The same things were measured in two ways. Each way mixes the same 10 hidden numbers, adds some noise and spreads widely along 5 directions of its own, which tell nothing about the thing.
(in the rows, 128 means zero)
Some things both ways: the first way, then the second way.
107 132 120 126 123 107 125 107 148 112 132 97 115 128 138
161 143 140 92 90 106 170 114 153 144 123 91 134 201 113 143 126

100 142 87 93 163 102 136 88 132 143 134 75 138 157 135
146 149 124 170 148 114 133 72 138 127 104 176 78 132 133 116 124

113 141 123 132 107 106 137 116 69 102 125 113 142 123 135
163 150 128 78 105 142 161 134 158 177 118 85 136 188 99 125 136

142 142 100 99 142 136 127 56 117 148 148 70 128 155 127
144 138 123 166 134 132 145 56 130 99 96 142 81 110 161 145 145

136 132 136 122 83 120 118 97 66 97 129 115 113 120 146
128 122 110 128 102 180 176 168 158 175 78 167 129 126 102 137 126

121 102 85 134 149 121 92 111 151 187 106 128 150 148 116
137 86 112 136 173 122 152 166 141 159 163 133 95 157 98 109 111

134 139 121 126 128 147 145 174 123 119 112 136 140 112 124
130 167 144 161 98 122 93 83 117 99 116 144 123 76 140 125 139

117 143 89 113 121 136 101 151 170 167 105 123 122 168 131
126 79 110 163 160 100 130 170 151 155 154 164 96 156 75 111 141

148 139 143 116 111 142 153 151 96 119 136 102 113 126 116
120 119 121 131 124 150 136 147 135 154 105 174 105 123 96 113 125

126 124 78 92 170 106 128 156 139 136 79 132 140 105 147
108 111 143 127 155 121 118 168 114 114 147 120 144 135 119 112 103

131 84 166 142 177 97 151 148 191 123 158 108 98 138 119
117 126 134 71 125 131 129 121 139 119 118 120 183 190 134 123 112

166 128 163 120 138 144 156 173 133 74 128 132 120 83 127
124 154 145 150 87 109 77 97 100 103 155 142 117 47 139 149 118

100 144 112 152 130 132 125 157 162 147 151 139 125 137 128
124 136 162 156 126 95 94 81 101 91 141 163 105 105 139 113 128

96 168 103 144 166 105 124 127 175 111 134 133 129 127 149
126 125 125 114 110 149 138 151 126 153 79 146 122 132 117 122 136

121 141 76 129 147 146 100 133 161 162 119 118 146 121 129
154 138 147 131 125 93 119 95 117 116 167 103 93 131 131 133 126

140 121 164 148 85 132 163 164 117 118 139 133 101 114 96
121 125 148 128 113 158 165 161 141 137 87 162 127 143 98 97 122

135 127 128 152 109 158 81 165 164 171 114 152 135 133 128
124 130 138 121 101 184 143 161 128 155 60 132 117 74 106 113 147

128 144 109 137 93 163 115 148 73 145 107 142 147 118 119
158 165 160 124 119 118 139 87 138 136 126 96 127 128 133 130 132

167 88 155 120 84 143 100 122 127 195 135 77 119 161 102
115 109 117 142 149 153 133 136 112 89 103 96 135 136 158 120 163

166 135 149 133 107 156 142 157 123 117 142 117 130 98 96
131 129 121 167 113 141 120 124 113 126 128 160 91 86 130 124 131

172 121 117 116 169 125 118 137 147 148 128 109 104 152 137
86 80 110 126 168 156 94 162 107 110 123 123 165 101 150 132 147

111 119 81 141 137 86 61 79 128 161 147 129 117 157 179
128 97 110 85 150 133 144 149 152 141 152 101 177 194 138 169 126

130 129 155 179 116 96 124 114 158 147 168 156 113 139 131
100 100 84 121 125 140 148 156 142 114 112 154 159 188 130 156 129

166 114 118 114 93 186 118 125 94 134 140 112 130 112 90
140 116 125 152 154 141 136 81 135 113 139 127 139 132 172 124 144

97 183 94 207 125 100 91 97 142 135 134 190 164 120 150
139 116 107 126 103 176 154 183 121 176 87 127 89 101 103 129 153

141 142 112 109 110 129 98 157 58 164 144 102 151 109 138
146 151 110 62 157 160 136 127 143 155 124 77 158 188 140 139 123

Other things, the second way, with their names:
<460>: 154 171 171 98 118 118 126 66 138 120 118 88 176 169 166 123 137
<655>: 142 165 106 125 119 141 131 80 153 148 104 139 149 131 154 169 139
<120>: 150 160 89 191 119 101 120 66 120 104 143 159 85 117 162 152 120
<313>: 108 108 124 151 127 113 97 131 106 113 112 142 126 104 146 137 151
<551>: 126 115 94 159 166 152 116 129 140 160 123 172 72 76 101 117 130
<758>: 120 146 143 134 127 168 121 111 122 120 79 137 115 58 139 131 132
<978>: 130 123 141 99 143 120 115 117 112 111 152 102 144 185 137 102 126
<361>: 123 109 90 157 98 93 112 130 111 93 188 142 103 134 127 163 121
<144>: 99 104 115 135 135 181 130 155 116 121 75 144 160 125 148 104 158
<1124>: 104 88 115 146 128 132 111 157 104 79 178 120 135 134 126 118 137
<802>: 115 120 143 155 127 134 125 136 138 137 112 190 81 67 94 123 114
<587>: 135 125 142 85 151 113 125 129 142 146 163 102 142 140 117 144 102
<1001>: 131 122 109 86 103 136 119 133 120 148 130 134 130 165 120 119 129
<1122>: 126 82 130 135 147 90 161 155 165 147 152 155 108 166 82 126 111
<808>: 115 125 107 126 155 157 98 132 124 166 108 196 122 124 119 103 125
<304>: 121 118 156 132 118 131 91 101 92 91 130 117 121 98 154 104 150
<895>: 123 113 104 97 141 132 150 145 158 149 126 137 162 201 118 141 116
<312>: 129 122 107 120 138 141 124 138 128 174 110 167 107 108 118 120 119
<467>: 101 78 96 121 134 174 120 162 129 145 117 167 141 134 128 117 156
<547>: 119 97 137 129 151 114 98 135 104 113 144 114 128 122 139 125 143
<823>: 143 146 137 153 119 78 107 69 139 100 164 158 130 170 133 127 121
<865>: 86 94 114 122 125 152 103 180 109 123 114 161 168 130 128 114 138
<531>: 131 129 136 142 116 102 129 130 130 112 157 135 131 156 118 120 113
<1148>: 112 107 132 118 181 147 101 122 106 112 103 111 171 137 177 115 157
<354>: 103 100 104 159 135 109 109 154 120 115 132 167 133 140 125 130 135
<65>: 110 96 114 102 120 152 134 176 112 118 109 103 151 158 128 137 151
<1051>: 123 119 94 108 113 138 112 139 114 123 144 107 169 162 151 143 141
<977>: 130 118 139 98 150 136 157 134 135 122 123 101 149 187 135 121 124
<807>: 150 131 150 135 146 138 115 48 132 115 109 127 109 123 154 104 169
<1029>: 150 133 145 95 135 140 118 152 109 182 143 110 114 127 115 99 118
<944>: 133 141 149 147 77 110 127 108 110 96 143 135 108 97 127 136 120
<782>: 116 97 136 129 109 131 134 195 97 137 132 125 86 88 101 127 121
<1055>: 129 156 175 108 93 123 97 107 93 97 125 96 146 101 149 135 137
<815>: 146 134 137 88 134 142 136 112 147 160 132 108 138 131 130 138 112
<1095>: 140 134 63 138 154 125 114 98 146 139 137 129 167 207 166 146 154
<249>: 98 97 131 112 160 167 89 160 97 123 116 110 145 79 145 122 150
<862>: 149 126 147 136 122 129 115 159 119 158 157 103 97 81 99 131 140
<1048>: 115 87 139 107 119 116 127 190 108 126 160 110 122 140 98 117 123
<575>: 117 110 94 153 148 131 125 159 121 139 121 164 111 128 123 129 126
<492>: 124 140 122 188 169 103 121 140 118 110 135 147 114 128 127 113 119
<328>: 115 136 135 153 143 160 102 105 104 111 99 155 119 75 157 107 140
<11>: 134 118 122 77 115 132 137 135 147 129 151 96 153 186 110 132 121
<436>: 109 118 124 148 122 116 98 115 100 96 132 174 113 112 141 121 119
<610>: 134 128 135 113 149 108 101 111 114 115 167 104 113 140 130 125 125
<607>: 144 156 140 112 117 138 153 115 163 147 107 148 122 155 95 114 110
<846>: 119 132 102 159 113 141 119 97 118 103 85 149 159 151 173 129 166
<813>: 121 134 85 151 151 110 131 129 120 87 139 117 123 162 143 147 110
<95>: 126 120 146 108 153 143 132 120 128 135 115 131 141 144 138 122 135
<590>: 112 105 104 134 137 146 131 165 135 137 128 165 140 155 112 118 124
<1076>: 142 139 141 141 103 95 125 57 137 106 139 164 140 174 153 128 135
<824>: 156 139 148 94 102 124 167 135 155 155 128 107 144 202 98 103 117
<19>: 121 120 113 92 138 159 110 184 123 134 149 58 177 155 120 124 141
<396>: 116 86 139 139 146 120 122 127 133 108 141 118 135 120 127 124 153
<969>: 138 160 119 149 157 93 122 91 140 125 155 168 120 155 140 159 88
<1155>: 158 130 111 121 164 100 141 131 147 160 165 107 115 193 112 128 118
<60>: 121 118 155 109 143 187 121 132 121 158 95 141 112 41 127 110 128
<271>: 118 168 147 116 160 154 111 74 121 83 81 88 187 129 182 126 139
<673>: 105 83 109 129 158 158 124 158 101 118 119 142 137 112 164 137 135
<507>: 144 133 104 126 152 132 161 88 166 134 91 139 148 225 138 117 144
<244>: 129 133 98 156 125 107 112 109 120 95 134 103 146 146 154 141 152
<1037>: 106 106 106 124 140 178 143 180 122 131 93 148 129 135 123 112 127
<329>: 144 111 107 125 143 157 147 166 119 156 122 100 73 122 104 107 138
<897>: 134 151 148 122 126 124 133 87 128 99 98 94 169 160 169 128 144
<106>: 105 124 118 157 132 154 125 153 120 121 107 155 122 79 126 138 119
<713>: 150 124 143 98 132 93 126 135 123 122 171 47 169 186 145 152 143
<68>: 101 74 144 147 142 123 109 134 105 90 152 164 132 135 143 97 134
<1023>: 134 166 127 143 87 157 129 114 131 115 98 136 149 122 138 135 144
<772>: 128 136 125 153 138 92 102 110 129 115 148 129 118 114 124 141 132
<416>: 133 140 123 133 110 131 111 121 129 160 119 194 76 92 88 113 110
<196>: 119 147 115 132 111 155 129 168 130 141 87 113 151 113 115 135 143
<219>: 112 117 124 141 109 144 119 147 98 104 101 119 139 104 151 135 148
<97>: 142 129 138 112 131 130 151 103 147 135 126 148 95 131 112 140 105
<860>: 128 106 109 138 134 101 121 131 136 101 175 107 127 178 115 131 142
<986>: 139 142 132 150 134 102 125 96 135 115 152 149 110 121 137 151 104
<42>: 109 152 113 155 148 93 99 73 153 83 121 158 158 125 141 164 128
<1127>: 93 81 100 155 163 129 116 170 112 104 153 165 123 122 126 130 109
<918>: 107 125 112 159 144 149 104 114 104 99 100 155 107 74 152 139 150
<1119>: 116 114 120 128 133 156 131 162 127 145 92 140 135 127 120 106 138
<223>: 136 149 126 93 86 155 137 120 115 121 109 116 106 127 114 130 119
<117>: 144 84 135 106 144 97 146 148 146 139 191 102 117 188 95 123 119
<974>: 148 114 127 110 130 122 150 142 144 159 139 118 98 152 91 122 121
<438>: 133 101 133 104 128 125 135 137 136 149 148 139 91 109 97 130 105
<608>: 124 138 129 106 132 170 134 152 129 134 104 121 135 133 111 99 118
<968>: 130 103 134 150 147 121 115 145 106 127 149 118 90 111 115 97 137
<785>: 128 135 182 154 133 135 124 95 103 94 91 140 86 75 135 87 142
<122>: 156 144 177 137 83 108 141 132 119 138 138 125 87 111 99 107 115
<570>: 114 154 139 184 150 93 87 105 115 76 131 147 123 100 138 138 134
<379>: 139 132 135 159 104 100 119 106 97 120 132 151 119 131 159 138 140
<858>: 146 120 173 82 107 141 150 153 163 187 127 98 134 88 80 131 123
<778>: 111 125 130 82 130 135 132 140 137 126 106 105 180 170 137 145 128
<426>: 132 115 99 179 170 136 131 141 128 150 125 182 79 135 115 98 131
<543>: 104 119 78 120 149 160 100 144 122 144 130 175 134 120 133 145 110
<1057>: 102 85 131 136 147 115 105 190 108 131 141 112 134 95 116 133 141
<983>: 125 120 146 144 124 132 125 149 137 141 138 153 77 75 75 123 121
<937>: 125 98 165 141 116 119 136 111 103 55 168 95 127 133 154 126 142
<1096>: 136 116 130 132 137 158 131 152 118 140 120 101 102 107 114 110 154
<994>: 149 134 143 105 97 118 153 152 132 152 142 116 75 129 74 125 104
<401>: 137 140 145 115 100 82 93 96 105 93 162 78 150 151 148 135 146
<794>: 135 134 96 148 127 130 115 112 124 129 159 145 110 122 145 147 117
<1021>: 124 172 148 117 138 143 126 77 151 114 72 135 173 134 148 138 132
<876>: 145 132 75 116 154 147 151 102 166 156 122 134 155 204 146 148 134
<670>: 114 142 126 159 125 156 116 104 127 112 88 156 144 79 157 124 137
<1044>: 130 110 126 168 116 126 145 109 117 105 115 150 142 166 171 110 152
<600>: 154 161 140 97 126 111 137 92 163 155 118 112 131 155 110 140 120
<388>: 133 145 146 141 139 149 142 97 142 112 95 128 132 111 142 124 135
<954>: 116 92 131 126 171 174 130 158 116 141 86 122 120 115 127 85 166

Some of these things the first way, each followed by its name:
148 131 138 85 116 121 130 144 125 76 153 112 137 65 134 : <794>
121 112 124 155 105 119 86 135 137 186 140 117 140 151 111 : <1155>
137 142 109 118 168 120 154 166 157 91 118 120 104 111 140 : <865>
118 99 114 122 153 84 144 113 151 108 112 107 120 127 135 : <531>
142 134 117 151 159 120 116 135 191 162 127 134 160 118 99 : <329>
133 113 187 162 65 137 136 157 124 107 150 169 130 84 117 : <944>
132 106 73 109 187 126 92 106 148 135 117 100 129 133 152 : <815>
152 172 80 78 142 172 127 160 83 139 113 96 132 128 129 : <1148>
141 96 134 100 149 95 159 138 99 120 111 95 139 115 120 : <608>
110 122 112 145 159 106 151 72 126 135 161 98 134 193 112 : <807>
93 132 112 146 139 101 133 107 161 152 150 115 136 160 114 : <507>
108 136 95 128 164 85 143 70 85 117 112 139 135 163 163 : <802>
161 98 147 146 118 126 150 116 112 155 127 89 116 166 95 : <860>
113 160 117 125 96 126 126 128 63 128 113 138 139 137 154 : <354>
151 103 126 135 161 125 102 132 162 143 145 136 117 143 134 : <60>
128 146 127 176 119 147 115 156 152 124 162 175 130 121 121 : <467>
90 174 82 170 128 150 105 128 142 140 128 163 164 127 136 : <846>
123 140 108 113 114 177 155 136 101 96 140 82 116 118 113 : <1076>
123 100 87 167 128 126 88 112 122 174 107 95 131 153 143 : <1023>
162 124 116 132 125 164 116 126 137 138 125 102 132 103 127 : <361>
109 108 138 111 106 124 130 167 114 139 142 112 139 113 116 : <978>
109 137 74 119 124 156 109 158 156 131 91 114 132 100 134 : <122>
131 111 178 136 69 111 120 107 85 146 182 127 111 137 128 : <97>
132 129 137 115 137 135 159 128 86 118 136 106 135 123 128 : <436>
136 168 90 114 150 148 129 152 121 147 95 137 146 132 138 : <772>
82 151 119 156 85 120 90 119 141 119 159 127 127 117 149 : <379>
157 145 148 122 133 134 150 148 95 156 126 136 116 168 133 : <42>
154 111 118 110 176 85 157 103 140 124 131 75 116 131 124 : <1037>
161 111 136 130 116 184 107 182 137 171 140 98 121 130 97 : <328>
104 188 76 107 141 139 111 130 116 129 106 134 143 137 170 : <313>
101 95 116 151 121 108 124 108 138 136 149 131 116 149 129 : <68>
95 124 120 118 90 131 149 138 59 94 102 133 149 98 123 : <824>
153 150 84 105 168 151 128 151 150 80 82 156 108 114 150 : <858>
103 140 110 149 153 73 129 70 120 103 120 145 143 133 162 : <219>
101 156 78 135 165 140 128 147 146 123 98 139 158 119 145 : <401>
146 115 100 108 143 145 135 112 79 157 91 83 145 154 113 : <968>
138 125 94 145 102 163 54 169 177 179 115 124 115 124 130 : <713>
141 67 171 123 100 140 144 144 133 143 149 58 96 159 93 : <823>
152 144 155 94 114 96 165 147 104 87 142 150 125 80 133 : <1127>
180 127 160 146 118 147 122 131 116 184 158 90 110 165 105 : <918>
140 123 108 105 183 126 173 113 134 97 123 74 119 135 121 : <304>
127 133 74 123 166 117 125 117 132 131 90 121 132 124 151 : <1048>
144 139 127 150 143 94 130 115 155 131 143 111 107 137 142 : <65>
134 106 78 121 167 121 102 104 155 175 109 99 123 164 135 : <388>
157 157 75 139 168 162 116 99 96 139 119 89 129 147 136 : <655>
111 120 133 161 164 129 124 160 182 153 146 130 135 143 120 : <416>
154 116 138 117 161 108 146 106 132 120 138 71 98 170 125 : <547>
135 117 199 167 41 147 153 148 64 164 156 145 122 155 81 : <785>
114 146 102 118 141 88 110 134 139 138 151 117 123 113 151 : <969>
134 158 76 109 161 134 141 114 140 116 104 151 128 141 142 : <396>
145 187 132 123 128 128 189 144 73 94 127 156 144 118 100 : <954>
119 85 105 130 94 147 66 120 144 190 122 118 128 156 129 : <117>
132 125 134 171 116 112 101 153 190 162 147 154 136 135 111 : <1096>
